The first 8 rows are patterns. Each new row is the sum of 2 different patterns, raised or lowered, with some noise. Before adding, each is slid sideways (what falls off one end comes back at the other) and multiplied by a number that may be negative. Names go in the order of the patterns.
In the rows, zero is written as 128.
Known rows, each followed by the names of its patterns:
[126 173 124 151 143 152 153 158 139 110 147 104 120 124 164 136 132 137
  98 117 145 121 101 148 141 107 149 131 102 124]
K225
[109 142 130 122  89 138 113 142 151 170 109 117 106 125 128 102 177 117
 157 142 148 140 141 103 159 155 156 156 103 118]
K121
[137 142 100 137 128 120 123 114 143 128 145 137 114 124 132 105 126 114
 104 112 126 163 118 110 129 159 123 144 126 139]
K970
[117 116 142 122 140 138  74  88 185 105 105 118 142 147 124 133 144 137
 140 150 142  98 143 120 137 102 123 157 156 180]
K36
[170 174 119  97 113 135 130 141 133 128 167 138 101 146 161 107 126 120
  99 114 134 149 170 114  91 156 134 157 146 122]
K665
[107 106 147 163 152 106 138  95 105 147 119 133 114 102 101 183 101 115
 116 125 144 133  94 168 120 149 129 148 117 111]
K808
[170 101 129 135 125 112  72 104 130 132 181  90 146 161 100 165 116 103
 143 127 135 120 110  85 110 157 175 123 154 106]
K72
[109 116 108 127 123 117 101 156 111 132 170 110  89 121 123 154 120 135
 131 147 116 135  94  97 147 121 116 125 123 143]
K712

New rows, each followed by the names of its patterns:
[ 94 129 170 156 121  85  99 180 160  85 149 140 164 119  81 141 151  91
 111 101  77  97 153 129 162 105 113 153  96 125]
K36 K665
[124 113 114 140 144 128 127 193 124  82 105  80 163 143 128 140 135 115
 190 146  62 174 153 134 119 115 151 117 110 112]
K36 K712
[107 151 151 137 129 141 141 154 118 146 103 106 138 162 113 126 132 154
 161 117 105 146 115 159 158  68 102 175 113 114]
K36 K712
[158 151 156 103 161 142 161 158 125 161 149 161 156 125 155 151 140 141
 139 128 147 123 189 135 100 157 197 145 155 125]
K970 K712
[154 122 162 173 138 118 148 120 124 142 145 182 132 125 165 132 162 157
 120 170 159 114 105 124 172 138 133 147 165 167]
K970 K665
[ 71  97 102  85 139 119  83 112  93 125 110 117  53 118 109 108  92 106
  94 134  98  99  68 105  92 129 114 123 122 100]
K808 K712
[114 135 143 111 174 163  66 169 161 159 114 114 146 157 115 138 120 104
 101 177 128 158 132 163 155  81 125  70 137 143]
K121 K36
[172 139 140 139 210 105 147 142 142 159 144 132 183 160 177 138 168 149
 112 129 120 148 169 166 164 154 104 136 199 141]
K970 K808
[131 115 161 101 124 122 114 107 109 163 126 167 142 139 109 145 111 135
 160 109 132 165 159 123 102 157 106 127 141 143]
K225 K712
[159 115 169 152 162 228 170  60 154 195 153 166 153 135 154 133 154 162
 153  87 200 150 172 146 164 153 156  83 108 143]
K36 K808
[ 83 152 177 179 196  93 106 119 133 132 127  43 101 157 120 128 165 120
 130  99 123 138 111 183 130 164 116 153 128 143]
K121 K36
[120  92 103 144 154 129 138 109 151 105 124 126 110 128  79 117 152 118
 145  90 139 165 101 157 119 118 135 126 114 104]
K72 K712
[ 85  96 150 145 118 146 107 145  76 122 128 109  83  79  83 116 106 147
  81 143 127  98 145 108 109 110 110 107 102 113]
K970 K72
[107 104 153 169 102 138 170  95 151 100  83 150 147 148 108 111  65  95
 165 162 122 143  89 150 130 108 123 114 102  79]
K808 K72
[116 108  70 129  73 102 105  63  60  76  60  81  91 137  77 106 118  81
 128  87  84 112  75 109  82  88  45  77 131 143]
K36 K72
[135 134 159 176 136 158 131  96 136 112 137 154 153 115 156 142 123 128
 137 151 139 137 119 103 152 134 118 134 126 194]
K225 K665
[132 140 145 172 119 105 132  98 138 136 176 132 136 142 132 120 153 123
 100 126 156 130 161 137 120 144 107 171 116 146]
K225 K121
[134 119 140 149 138 107 121 152 135 155 157 101 124 142 141 146 157  94
 163 135 136 129 130 129 155  89 154 111 140 149]
K808 K712
[102 129 106 107  82 102 111 100 147 151  75  76 136 156 134 142 121 169
 174 131  92  81 136  93 118 112 146 153 125  95]
K225 K665
[125 154 129 136 132 145 119 168 165 183 138 147 126 135 122 135 200 126
 166 137 153 160 138 106 177 188 179 164 126 132]
K121 K665
[145 125 158 115 155 158 149 126 176 153 142 140 128 139 143 136 184 141
 179 150 159 158 175 156 126 143 142 129 144 208]
K225 K712
[155  93  87  83 147 130 131 136 116 139 140 136 149 140 126 114 109 136
 125 134 118 144 177 103 125 113  97  97 130 113]
K121 K808
[137 124 174 150 126 123 146 152 143 144 146 146 163 144 126 136 163 155
 134 142 129 150 141 139 138 161 143 146 144 172]
K970 K712
[ 74  63  69  59  87 107  99  46  86  41  41  83  71 100  62  45  56 147
  47  74  66  83  99  90  33 122  72  90  75  83]
K970 K808
[131  55 154 120 120 116  86 102  58  85  98 118 143 108 149 117  93 154
 106  93 108 125 127 116  97  84 109 162 125 121]
K72 K712
[114 128 180  92 116 108 125 127 138 146 149 159 110 106  96 135 127 157
 142 116 140 132 128 146 145  81 152 134 127 143]
K808 K712
[111 162 137  74 140  80 127  76  86  95  96  90 127  76  73  78 105 125
 126 120 112 110 100 122  77 130 109  80  81 119]
K121 K36
[115  80  82  77  77  68  87 135  79 133 108 120  72  84  88  67 135 120
  81 114 123  84 121 145  58 114 141 114 100  57]
K225 K36
[136 154 185 175 144 134 176 169 165 162 140 175 194 150 131 160 157 165
 175 170 158 158 166 148 169 152 143 144 151 129]
K970 K665
[175 143  97 120 155 159 137 145 167 188 148 140 109 145 119 146 140 117
  82 173 100  99 156 160 174 131 148 164 181 153]
K121 K36
[ 61 126  96  88 117 103 114  81  77 115 139  88 105  79  72 109  49  56
  99 129 115  93 100  70  87 106  59  74 125  92]
K225 K665
[ 72 112 125  51 121 120 112  96  98 118 109 113  80  93  81 150 123 111
 125 103 115 110 101 132 135  83 119 116 119 129]
K808 K712
[161 161 157 138 161 145 130 123 118 136 127 141 178 135 140 136 166 129
 158 144 149 139 180 112 160 173 127 119 129 153]
K970 K712
[142 157 163  96  60 134 120 125  78 142  98 104 128 150 196 132  92 132
  74 178 114  83 173 119 121 121  96 128 114 129]
K665 K72
[150 201 133 167 136 134 118 107 124 144 122 200 100 167 196 146 166 131
 113 157 141 131 173 122 125 135 187 197 149 155]
K121 K72
[153 160 158 144 144 167 172 118 156 143 162 141 115 162 143 115 137 133
 155 133 183 143 167 154 185 156 115 139  94 149]
K225 K36
[ 99 104 160 129  85 147 130 126  85 107 108 107 100  98  95 102 116 124
 125 126 117 113 119  96 101 103 128 117 112 133]
K225 K36
[148  79  71 108 123 135 133 129 104 127 104 137 120 156 120 101  85 135
 134 146 104 121 166  62 119 112 112 114 131 122]
K121 K665
[132 133 104 150 123 140 128  96 123 104 135 110 145 128 131 140 112 108
 130 107 101 103 130 165 126 109 121 162 136 116]
K970 K712
[152 155 126 137 175 148 149 138 115 120 219 130 139 156 153 178 176 132
 196 121 184 164 169 117 136 121 132 165 181 165]
K970 K808
[144 159 146 180 132 176 160 155 169 114 184 144 167 159 140 149 182 120
 142 133 120 161 166 201 140 142 164 209 155 182]
K121 K970
[126 152 124 131 112 134 138 159 148 146 146 153 158 148 131 121 149 155
 135 120 144 138 123 140 125 105 168 151 140 144]
K970 K712
[ 94  97  90  80 106  91  57  76  78  97 128 100 109  69  85 141 128  80
 129 106 117 109  77  98 115  76  90 113  87  94]
K225 K36
[135 167 115 121 109 123 147 159 137 149 134 119 166 135 107 136 128 146
 110 182 128 145 123 142 124 124 129 166 126 148]
K808 K712
[118 144 123 142 129 124 105 105 181 136 115 117 121 133 159 115 193 129
 162 150 185 126 138 114 111 130 186 175 137 156]
K121 K808
[110 132 128 126  97 105 119 133 136 137  95 120 145 103 138  92 107 116
 123 129 141  99  93  97 129 144 102 158 101 155]
K121 K72
[130 119 122 111 149 140 157 146 109 128 116 134  99 120  98 127  87 134
 127 154  97 106  93 129 110 100 157 115 150 125]
K121 K970
[133 109 146 139 107 161 131 161 151 126 118 140 146 131 162 150 144 118
 171 114  85 172 152 139 164 114 146  91 141 106]
K225 K712
[118 108 135 127 107 128 106  87 133 120 122 178 128 131 124 102 146 147
 153  60 141 108 123 143 137 113 175  65 157  88]
K808 K72
[152 119 156 166 147 126 126 136 161 112 143 127 130 116 143 154 110 140
 132 161 134 147 152 137 138 142 110 147 134 110]
K970 K712
[112 112 148 145 112 132 140 116 108 155 118 147 142 127 118  78 128  92
 142  95 116 101 126 148 116 143 153 149 108 135]
K225 K121
[152 174 171 162 115 172 190 176 206 208 181 168 131 149 128 162 232 155
 210 179 185 233 225  98 226 222 214 197 132 168]
K121 K36
[135 184 162 129 121 125 132 149 158 131 154 176 131 114 154 194 123 154
 136 127 144 164 162 168 139  97 160 141 187 153]
K225 K665
[ 87 128 137 152 111 133 126 111 111 135 115 126 135 139 117 140 139 100
 126 111 149 134 142 136 158 148 157 147 126 142]
K225 K970
[150 152 152 161 200 129 124  82 141 100 155  95 188 122 121 127 144 212
 171 150 131  90 180 151 106 177  98 140 138 143]
K121 K72
[129 126 135 104 135 120 132 136 122 159 131 124 136 150 136 153 140 143
 141 154 127 124 145 126 111 131 158 135 148 127]
K970 K712
[117 102 108 107 122 111  82 103  63 118 125 105 121  91 107 144 140  70
 129 129 131  97 101 121 115  99  89 103 101 103]
K970 K36
[115 120  85 135 140 145 124 126 111 155 128  97 148 156 139 117 130  98
 131 102 109 108 102 107 164  99 115 102 131 150]
K121 K36
[140 125 136  97  89 115 123  90 110 109  88  68 121  94 116 111  97 110
  70 114  63 100  85  73  81 122 105  79  93  87]
K225 K121
[133 111 112 127 137  94  81  97  97  87  94 135 149  83  96 131  93 123
 118 132 136 157 110  97 107 131 118 103 122  95]
K225 K665
[223 172 149 191 153 171 195 156 200 174 184 196 199 186 161 122 161 164
 206 124 214 175 155 175 191 250 198 185 183 137]
K225 K72
[112 127  92 150 128 134 135 141 193 153 108 140 120 134 121 104 131 103
 145 159 152 123 102 157 146 178 159 112 130 165]
K665 K72
[151 126 159 163 119 135  83 104 103 137  74 161 132 111 147 151 120 133
 129  66 145 108 174 120 128 132 170  94 141  76]
K121 K808
[112 141  81  37  35 143  70  48 124  95 137 101 115 118 113  83 138 134
  90 131  66  91  48  99 121 113 105 100  67 120]
K121 K36
[155 141 178 137 133 122 171 145 138  77 146 162 130 180 174 173 171 138
 154 125 199  74 143 181 123 155 152 124 179  95]
K808 K72
[121  95 123 126  57 151 153 123 129 109 159 130 120  99 102 135 141 130
 120 106 135 138 113 110 133 133 146 138 136 112]
K72 K712
[129 160 195 160 151 140 160 133 187 149 188 176 155 136 160 161 161 164
 106 185 159 176 166 134 147 182 103 162 125 130]
K970 K808
[ 74  89 155 108 143  92 130 150 107 122 138 101 138 121 135 107  99  84
  96 143 167 136 116 113 120  91 133 116 120 103]
K808 K72
[147 160 108 137  67 111 137 126 148 144  87  92 160 104 113  96 157 133
 153 104 180 128 155 110 167 136 130 127  85 138]
K121 K808
[142 126 122 134 117 114 134 124 110 180 115 119 159 153 115 155 125 169
 128 143 139 148 119 122 117 105 144 175 142 125]
K36 K808
[126 145 120 109 176 193  46 156 135 137  99 117 149 142 135 107  90  91
 134 153 139 156 107 162 134 114 121  99  94 165]
K36 K808
